The rows are grouped in 2 different ways at once. Each group adds its own fixed numbers to the row, and there is some noise. The rows also spread widely along 3 directions, which tell nothing about the answers.
Known rows, each followed by its group in each grouping:
[  7 -10  38 -20  51  15  27  -5  10   4  35 -41 -16   0   3 -37  21  21
  34]
Z545 P
[  9  24  29 -14  12  56  55  31  47  57  12 -26  -3   1  32  12  32  23
 -25]
Z413 C
[ -1  32  48   4   6  60  31  19  36  67  13 -24 -25 -18  57  35  47  33
 -28]
Z692 M
[ -3  -3  50 -10  77  46  19  21  48  45  47 -59 -22  11  18 -31 -16  33
  -6]
Z193 M
[ 14 -17  41   0  53  24  24  12  44  39  50 -29 -18  17   0 -42   6  17
  21]
Z193 C
[  8  32  42 -22   8  51  50  23  28  37  17 -30 -14 -21  55  20  47  39
 -14]
Z545 P
[  5  -3  20   6 -16   3  30 -15  29  39  34   2 -35   7   9 -13  57   7
  34]
Z255 C
[ -4  -5  37  -5  73  11  16  -8  35  10  43 -39 -14  -4  24 -24  14  35
  31]
Z255 M
[  3   5  45 -19  69  22  32   7  34  20  28 -42  -1  -9  16 -12  17  25
  12]
Z413 M
[  4  11  51   7  19  27  21  -4  21  44  25 -19 -29 -12  28   6  47  22
   9]
Z692 M
[ -2  31  45  -8  -8  15  30  -6  24  36  27 -18 -38 -16  33  22  61  16
   9]
Z545 M
[ -2  -3  36  -4  36 -12  14 -24  27  17  41 -21 -30  -2   8 -24  32  16
  45]
Z255 M
[ 19  -7  52  -8  30  -5  23  -4  21  19  45  -9 -12 -19   5 -26  35  14
  39]
Z193 P
[  8   6  44  -3  22  50  33  15  20  44  17 -23 -11 -15  43   4  37  30
  -6]
Z692 P
[ 10   9  40 -29  72  55  48  32  36  22  16 -48  17 -12  33 -10   8  41
 -12]
Z413 P
[ 17  33  65  -3  44  26  36  20  53  34  42 -16   1 -39  55  34  44  43
  -9]
Z193 M

New rows, each followed by its group in each grouping:
[ 12   0  34  10  10  39  27  10  21  51  23 -12 -19   4  24  -1  48  20
   2]
Z692 C
[ -4  23  51  -3  28  51  31  27  54  63  34 -37 -29  -1  35  -1  15  24
 -21]
Z193 M
[ 12  17  62  -1  29   8  26  -1  40  36  48 -15 -17 -22  27   8  37  20
  12]
Z193 M
[ 12  26  45 -10   0  49  46  28  44  59  26 -20 -12 -19  47  10  36  22
 -20]
Z193 P
[ -7  29  33   0   0  20  32  -3  44  48  26 -14 -31 -12  43  17  50  21
   5]
Z255 M
[ -2  16  38 -13   7  21  35  -1  33  44  22 -21 -26  -2  10  -4  38   5
   7]
Z413 M
[ 11  -9  27   1  24  -9  28 -16  28  18  40   0 -17  -5  15 -15  48  17
  38]
Z255 C
[-14  -1  10 -12  -4  40  29   3  30  58  20 -37 -44  23  14 -42  18   6
  10]
Z255 P
[ -7   0  50  -3  83  67  18  22  35  43  27 -63 -15   8  34 -16   1  44
 -17]
Z692 M
[  7  15  32 -10  10  45  38  15  30  42  27 -31 -29   7  29   4  41  27
  -4]
Z545 C
[ 15 -13  29  -2  46  -9  27 -12  27   5  47  -9  -5  -2  17 -21  40  25
  40]
Z255 C
[ 27 -12  44 -15  70  -2  35  -3  25  -6  39 -11  19 -11   1 -18  37  26
  36]
Z413 C
[ 18 -10  54  -9  80  33  23   8  14   6  35 -32  14 -26  42 -10  26  50
  14]
Z692 P
[ -1  -4  49   3  23   8  11  -6  36  47  48 -26 -42   7  -6 -31  17   2
  25]
Z193 M
[ 18   8  42  -1  20  40  38  26  46  55  39 -22 -19   4  25  -7  23  20
  -9]
Z193 C
[  2  17  55  -3  19  20  28   8  42  53  42 -23 -28  -9  20   0  29  15
   5]
Z193 M
[ -2   4  29   3  17  82  34  35  39  77  16 -43 -32  24  32 -12  15  26
 -33]
Z692 C
[ -2 -20  29 -14  65  41  23  10  25  23  39 -59 -28  31  -3 -45   1  29
  18]
Z545 C
[  1  -7  17  -1   8  15  28  -4  33  39  31 -13 -29  13  12 -25  37  11
  24]
Z255 C
[-19  -1  23   1  -3  16  18 -15  33  53  30 -26 -56  19   3 -33  25   1
  25]
Z255 M
[  1  -9  39 -17  63   7  24  -7  28  16  32 -37 -12   3  -8 -31  15  13
  27]
Z413 M
[-20  -1  25  -7  48  30  21   0  40  43  36 -54 -40  25  15 -39   1  20
  13]
Z255 M
[  6  21  22  -1 -10  24  42   5  43  45  28  -3 -18  -8  44  16  58  25
   0]
Z255 C
[ -5   3  38  -5  46   6  19 -12  34  19  41 -24 -19  -5  28 -11  28  27
  24]
Z255 M
[ 18  -4  44   0  30  18  30  11  41  39  47 -14 -14   1  13 -13  29  17
  10]
Z193 C
[ 12 -10  24   1  13 -11  28 -16  28  18  42  -3 -21   2   9 -21  50  12
  41]
Z255 C
[-18  18  21   1 -14  27  29  -4  42  64  24 -28 -51  12  24  -9  33   5
   4]
Z255 M
[ -6  -7  22  -7  10  38  28   5  24  48  28 -42 -46  32  -8 -38  24   7
  17]
Z545 C
[  2  -6  54   1  74  40  14   5  23  26  32 -48 -16  -3  27 -15  14  40
   8]
Z692 M
[  5  15  47 -13  77  20  27   7  42   9  43 -34   5 -26  54   9  30  54
   8]
Z255 M
[ 10  13  24  -2  13  16  40   7  39  33  35  -8  -8 -11  36   6  50  30
   7]
Z255 C
[  1  16  50   3  36  55  26  17  30  52  20 -36 -23  -7  42  11  29  35
 -15]
Z692 M
[-20  18  31  -8   8  53  27  10  33  62  22 -56 -58  21  17 -12  19  16
  -7]
Z545 M
[  8  -1  25  -8  -5  16  42  -1  29  42  22 -10 -23   9  -8 -17  41  -2
  20]
Z413 C
[ 16 -13  33 -14  53  20  35   8  27  21  31 -24   0  10  -5 -29  20  16
  24]
Z413 C
[ 10   5  44  -2  17  40  31  10  15  37  19 -21 -13 -14  37  -5  40  26
   0]
Z692 P
[-11 -16  32  -4  54   6  10 -17  32  26  43 -40 -36  21  -1 -48   9  16
  38]
Z255 M
[  3  10  50   6  23  32  21   0  19  41  27 -25 -26 -12  30   9  43  25
   6]
Z692 M
[ 14 -11  42   1  19  14  23   4  36  43  49 -13 -28  10  -6 -30  25   5
  24]
Z193 C
[ 17  23  63  -4  33  10  28   6  43  33  46 -10  -9 -32  37  18  46  25
   8]
Z193 M
[ -9  12  40   9  10  56  26  10  29  69  18 -36 -41   5  33  -2  30  17
 -16]
Z692 M
[-19  34  30 -11   3  74  39  25  43  75  14 -56 -49  14  39  11  24  26
 -30]
Z545 M
[  6  28  54   7   6  42  32   7  31  53  19 -14 -23 -26  52  31  55  26
 -13]
Z692 M
[  5  -3  51 -11  53  -8  13 -21  11   1  46 -31 -28  -6   1 -21  36  20
  46]
Z545 M
[  0  14  50   2   8  22  25   3  43  59  36 -23 -38   1  11  -9  27   6
   7]
Z193 M
[ -9   0  39  -6  34  16  15 -11  20  27  34 -43 -47  14  -2 -27  26  16
  26]
Z545 M
[ 14  10  49 -27  79  39  38  20  25  -1  36 -46  10 -27  54   3  26  58
   6]
Z545 P
[ -4 -12  51  -4  72  33  12   8  43  44  48 -53 -30  18   3 -44 -12  22
  13]
Z193 M
[  4  30  44 -17  40  41  46  18  45  37  18 -31   0 -17  41  20  31  33
 -16]
Z413 M
[  5  13  53 -18  83  26  27   8  27   5  41 -49  -6 -19  39   6  27  51
  11]
Z545 M
[ 11  -5  39   0   2  19  29   6  34  52  43  -8 -31  12  -2 -21  32   2
  15]
Z193 C
[ 10  16  47 -10  15  35  37  23  40  48  31 -20 -12 -17  35  -5  32  22
  -4]
Z193 P
[  9  14  57   0  24  13  25   5  40  43  43 -17 -27 -17  21   0  32  18
   7]
Z193 M
[ -6 -14  25 -17  66  37  25  10  31  24  33 -53 -11   9  24 -46  -4  34
  15]
Z255 P
[ -4 -23  16  -2  40  21  23  -5  32  33  41 -32 -27  29  -3 -48  11  14
  30]
Z255 C
[ -4  14  14  -3  -8  46  46  18  49  62  24 -24 -31  12  41   2  35  21
 -12]
Z255 C
[ -7 -17  42   5  47  27   1 -11  15  36  33 -40 -42  21  -6 -42  13  12
  25]
Z692 M
[  6  22  57  -5  44  35  28  22  49  48  40 -33 -19 -15  39   8  22  29
 -11]
Z193 M
[-10  -6  16  -9   6  27  28  -3  28  42  25 -29 -38  15   9 -41  23   7
  21]
Z255 P
